There are 4 ways to turn a row about zero (a turn may also mirror it). The second row of each pair is the first, turned, with some noise. The first 36 pairs use one turn. New pairs use 2 turns, one after the other, and a turn may come again.
Known pairs, each followed by its turns in order:
[-17  -7  11 -14   1 -19   0  16]
[  1  -4   5   4   6 -19 -23  14] : (0)

[  3  13  10 -15  -4 -15  14   2]
[ -8   6 -19  13   7  -8  -6  13] : (0)

[-16 -15  20  18   3   8  15  -1]
[ 33 -12  11 -11   1   0  -7  -3] : (1)

[ -2  12  -6 -21 -10   7  -3  -9]
[ 3  7  4 16 11 13  6 10] : (0)

[ -9 -13   0 -12  17   8 -21  -3]
[  1  -2  25 -12  21  -3   1   1] : (0)

[-20   5 -14  21 -14  15  11  -4]
[-31 -12  -8  -9   6  -6  19   1] : (2)

[-14 -19 -17  18  20  16  -1  10]
[ 14  10  -2  21 -29 -13  13   2] : (3)

[ -2 -17  12  20 -20   5  -2  21]
[ 11 -17  25  -6  -8 -21  10  -5] : (3)

[  5 -16 -12  -2   7   6 -20  -3]
[  4  -5 -22  11  -2   0 -17  -2] : (2)

[-12  12  13  20  15  -9   9   9]
[ 26  -9   4   6   5 -14  12  15] : (1)

[-21 -20   8   4  13 -10  -5  17]
[ -2  11   6  -5  -7 -31 -16  -4] : (2)

[  6  -4   9 -10  -9   7  18   5]
[  7 -16   5   2  12   9  12  -2] : (3)

[  0 -11   6   8 -14   2 -10  -7]
[  7 -16   4   2  -3  12  -5  -6] : (0)

[ 15   4  12 -19 -15 -17  -4  -4]
[ -1 -11 -18   8  18  10 -10  17] : (0)

[-21  11  21  -1   9  17 -16 -16]
[-18   6  23  11  18  10 -10 -23] : (0)

[ 20  21 -19 -15  19  11 -13   1]
[  3  31  -3 -13  21  14  17   8] : (0)

[ -3   6 -22 -22  17 -13 -21  20]
[  7 -17   8  18 -24  -5 -23 -19] : (2)

[ -2 -20  -5  22 -23 -20 -19  14]
[ 12   0  18 -29 -16 -27  -4  -6] : (3)

[-4 12 19 19 -5 -8  2 15]
[  0   3  16 -30   1  -4   0  -3] : (2)

[-22  10 -16 -13  -4 -16  -7  11]
[  5 -13 -24 -13 -11  -4 -17  11] : (3)

[  8 -12  19   1   1  -2  16   4]
[  7   2  16  -9   0 -16 -10  -5] : (1)

[13 20 22 16 15 22 21 17]
[-15  14  16 -28 -15  24  -2  26] : (2)

[ -2  22  -9  -8   9  -1 -11  -3]
[-16   5 -20   3   1  -3 -12   3] : (3)

[-22  -5  16 -12  16   3  14  -2]
[-12  20  20  14   2 -12  -3  12] : (2)

[-21 -14 -13 -10 -16  18  15   0]
[  4 -15   0   2 -24  21 -16 -12] : (1)

[ -8   4  -4  10   2   0  14 -21]
[-8 -6  2  3 14 -2 13 18] : (2)

[ 12 -18 -11  23   2  23  12  -9]
[ 17  21  13  18   4 -10  18 -12] : (3)

[-12  10  16 -18  17 -23 -13   1]
[-2  4 16 25 20 -1 20 -8] : (1)

[ -5  -8 -18   9 -13  18 -17  -4]
[ -8  -9 -21 -15   0  22  -6  -1] : (1)

[-21  16  16  20  -8 -19   5  -3]
[  6 -13  15   2  -2   0 -37   2] : (3)

[-22  -4 -17 -20  -1 -12 -15   1]
[  5   1 -21 -17 -10  -2  -4  22] : (3)

[  7 -22 -19  -7  21  -5   1 -22]
[-12  14  24 -14  -2  25  -1  14] : (1)

[ -5 -21  -2  -2 -23 -12   4  21]
[-10 -20   5 -13 -14 -11   5 -23] : (1)

[ 12  -8 -22   2   2  22   9 -22]
[ -8  -8 -29  16   4  12  11  20] : (2)

[ 9  4 19 17  0 -5 15  6]
[ -4  -5 -24  -4  -6 -10  -7 -16] : (0)

[  3   5  10 -12   7   7 -12   0]
[-5  4  0 11 17  2 -6 -3] : (1)

New pairs, each followed by its turns in order:
[ 12   9  23   2  -9  -1 -15 -17]
[  0   3  27  -6   1  -2  17 -11] : (0) (0)

[  9  -2  -7  13   4 -13  -6  -1]
[-10   0  -3   8   6  16  -1   5] : (3) (0)

[20 18 -5 17 18  1 10 21]
[  7 -19  -5 -20 -28  -3  -4 -16] : (1) (3)

[ 22  12  -4 -14 -11  14  13  12]
[  0 -21   2  -8  13 -14  -4 -23] : (1) (2)

[ 21   5  -9 -10  -2   2  10  -7]
[ -7 -10  -1   1 -20   2  11  11] : (0) (2)

[ 17   1 -21  16  -3 -18  -3  18]
[-23  11   9 -16 -15   2  -8 -18] : (2) (1)

[ -7   7   4  -4 -10  22 -17 -15]
[ -1  -9  19 -10 -16 -19 -11   3] : (3) (2)

[ 0 -2  0 13 -2  5 -4 20]
[  0  -3 -11 -12   8   2   0  16] : (2) (3)

[  6 -17  22  19   4 -18   6  16]
[-23  16   3  18   0 -21   6  -8] : (2) (1)

[  6  19  -9   6   0  -8 -11   7]
[-10  -9 -16   5   8 -11   2   5] : (0) (3)

[-11 -19  22  11  14  18 -19  -3]
[-23  19  -2   8 -13  15  24   1] : (1) (3)

[-19 -13  15  11  -1 -14  18  13]
[ -8  -1  26 -13  12  -9  22  -1] : (3) (3)

[ -8  20  -4 -16  17  -8   5  15]
[ -3   1   1 -28   2 -21   4   9] : (1) (2)

[ -4  21  -5 -11   0  16  10 -11]
[-13  15  -5   6 -17   2   3 -18] : (0) (0)

[-13 -15  11  11 -15   7  10   9]
[  6  -9 -16   0   3  18 -22   5] : (2) (3)

[ -3 -11 -23  -8  17   7  -3   2]
[ -4 -14 -13 -17  -6   4  15  -7] : (2) (1)

[ 20   0 -18   2 -13 -16  22   1]
[-13  28  -8   2  18  18   9  -1] : (3) (3)

[ 22  13   7 -17 -12 -10  16  -6]
[ 18   8 -21   5 -15 -11   2 -15] : (0) (3)

[-12  17  -1  11   9 -13 -22 -15]
[-12  14  12  -3 -25   8  14  12] : (2) (3)

[-4  7 -1 -1 -6  7 -4  7]
[ 4  2 -1  3 -1 13 -3 -8] : (2) (1)

[ -3   9  -8   6  21 -12   8 -21]
[-15 -15  -6  -8   8  21 -12  -5] : (3) (2)

[-10   2   1  -4   1 -20  -4 -15]
[-13 -11  -5 -16   4  -9  -1  -8] : (2) (0)

[ 22 -16  19   2 -11  -9   4 -10]
[  4   0 -25  16 -10 -20  -1   7] : (0) (2)

[16 17 15 21 -9 -5  5 15]
[-19   7  12   0 -15 -10  27   6] : (1) (1)

[-22 -14  13  -3 -15  20  -7 -17]
[-10 -26   2  -9  -1  -1   4 -29] : (0) (0)

[ -2  -9 -19   5  21 -20   0  15]
[ 11 -22  20   3  -9 -14  -9 -15] : (1) (1)

[-20  22  -7   5 -16  -8  11 -12]
[  9   2   7   9 -23  14 -17 -16] : (0) (0)

[ -8 -17   1   6   7  21   8  17]
[ -1  12   6  13 -10   9 -18  17] : (2) (0)

[ 17 -16  16  17   5  -3  14 -23]
[-20 -11   5  15  -2 -24  -7  21] : (2) (1)

[ -7  -9 -12  -1   9  14   0 -12]
[  3   7  14 -10 -17  -2  -7  -2] : (2) (0)

[  4  17 -23  19 -22 -22   8  16]
[ 22   2   8 -16  15  28  24  11] : (2) (3)

[-21  20  -1  -7  -2  -9   6 -13]
[-12   6  -7  -2 -18 -21  10  -1] : (3) (3)

[ -9   7  -7  -4  -9 -15  13 -10]
[ 12  -3  17   6  -4  16   1 -10] : (2) (3)

[  1  20  -5  13 -22  15  16 -10]
[-15  25   7   2 -21   9  -5 -11] : (3) (3)

[ 22  -2 -21  17 -20  -5  -5   0]
[ 22  15 -14  -8  10   8  24  -4] : (2) (3)

[-23  11  13  -8   8 -17  12  17]
[-12 -16  26  -7   6  13 -16   7] : (2) (3)

[ 22  -8  -5 -20   7  16  12  14]
[ -1  -4  21  -5   4   9 -32   1] : (1) (0)

[10 -8  4 15  5 18  3 -4]
[-13 -14  -7  15  -5   3  -3   5] : (2) (1)

[-11 -13  -9  12 -16  -9  -9  10]
[ 17 -13   2  21   6 -11   8   0] : (2) (2)

[  2   8 -19 -18  16   7 -15   8]
[-14 -26  -2  10  -8 -11  16  -8] : (3) (2)

[ -1 -22  21  -1 -23   3  -3   5]
[-21  20 -10   8   4   9  12  15] : (2) (0)

[ 5 22 15 -2 10 -8 20 13]
[ -3  30  10 -11   3  15   5 -10] : (2) (2)

[ -7  18 -20 -22   0   5  -4   4]
[ 18 -21 -16 -11  -6   9   3   4] : (1) (1)

[ -4   7  17 -14   4  -9 -19  17]
[ 13  -9  20  15  -3  -8 -12  10] : (3) (0)

[-15 -20   0  18  15  -2   8 -16]
[-17 -14   6   3  13   9  28  -6] : (1) (3)

[-14   9   7   3  15 -21  -1  -2]
[ -5  -1 -21  -2  -7 -16   4 -13] : (1) (0)

[-14  22   0  -8   8  14 -17  21]
[ 14  -2 -10   0  19  23   1 -25] : (2) (1)

[ 10   2  -2 -10  15 -10   9   8]
[11  7 -6 12 14 -6  8 11] : (3) (3)

[  9 -21  13   4   5   9  -4  11]
[  1 -20   5   4  -4  17   0 -18] : (2) (2)

[ -1 -17 -16  -5  -6   5  21  23]
[-16  12  -4 -15 -11 -29  10  -3] : (0) (1)

[ 13 -11 -11  21  -8 -21 -19 -14]
[  9 -15 -27  10  12  25   5   7] : (1) (3)

[-17  -6  22  13  14   5 -16   6]
[ 14   9  -9   7 -10   2 -13  28] : (1) (2)

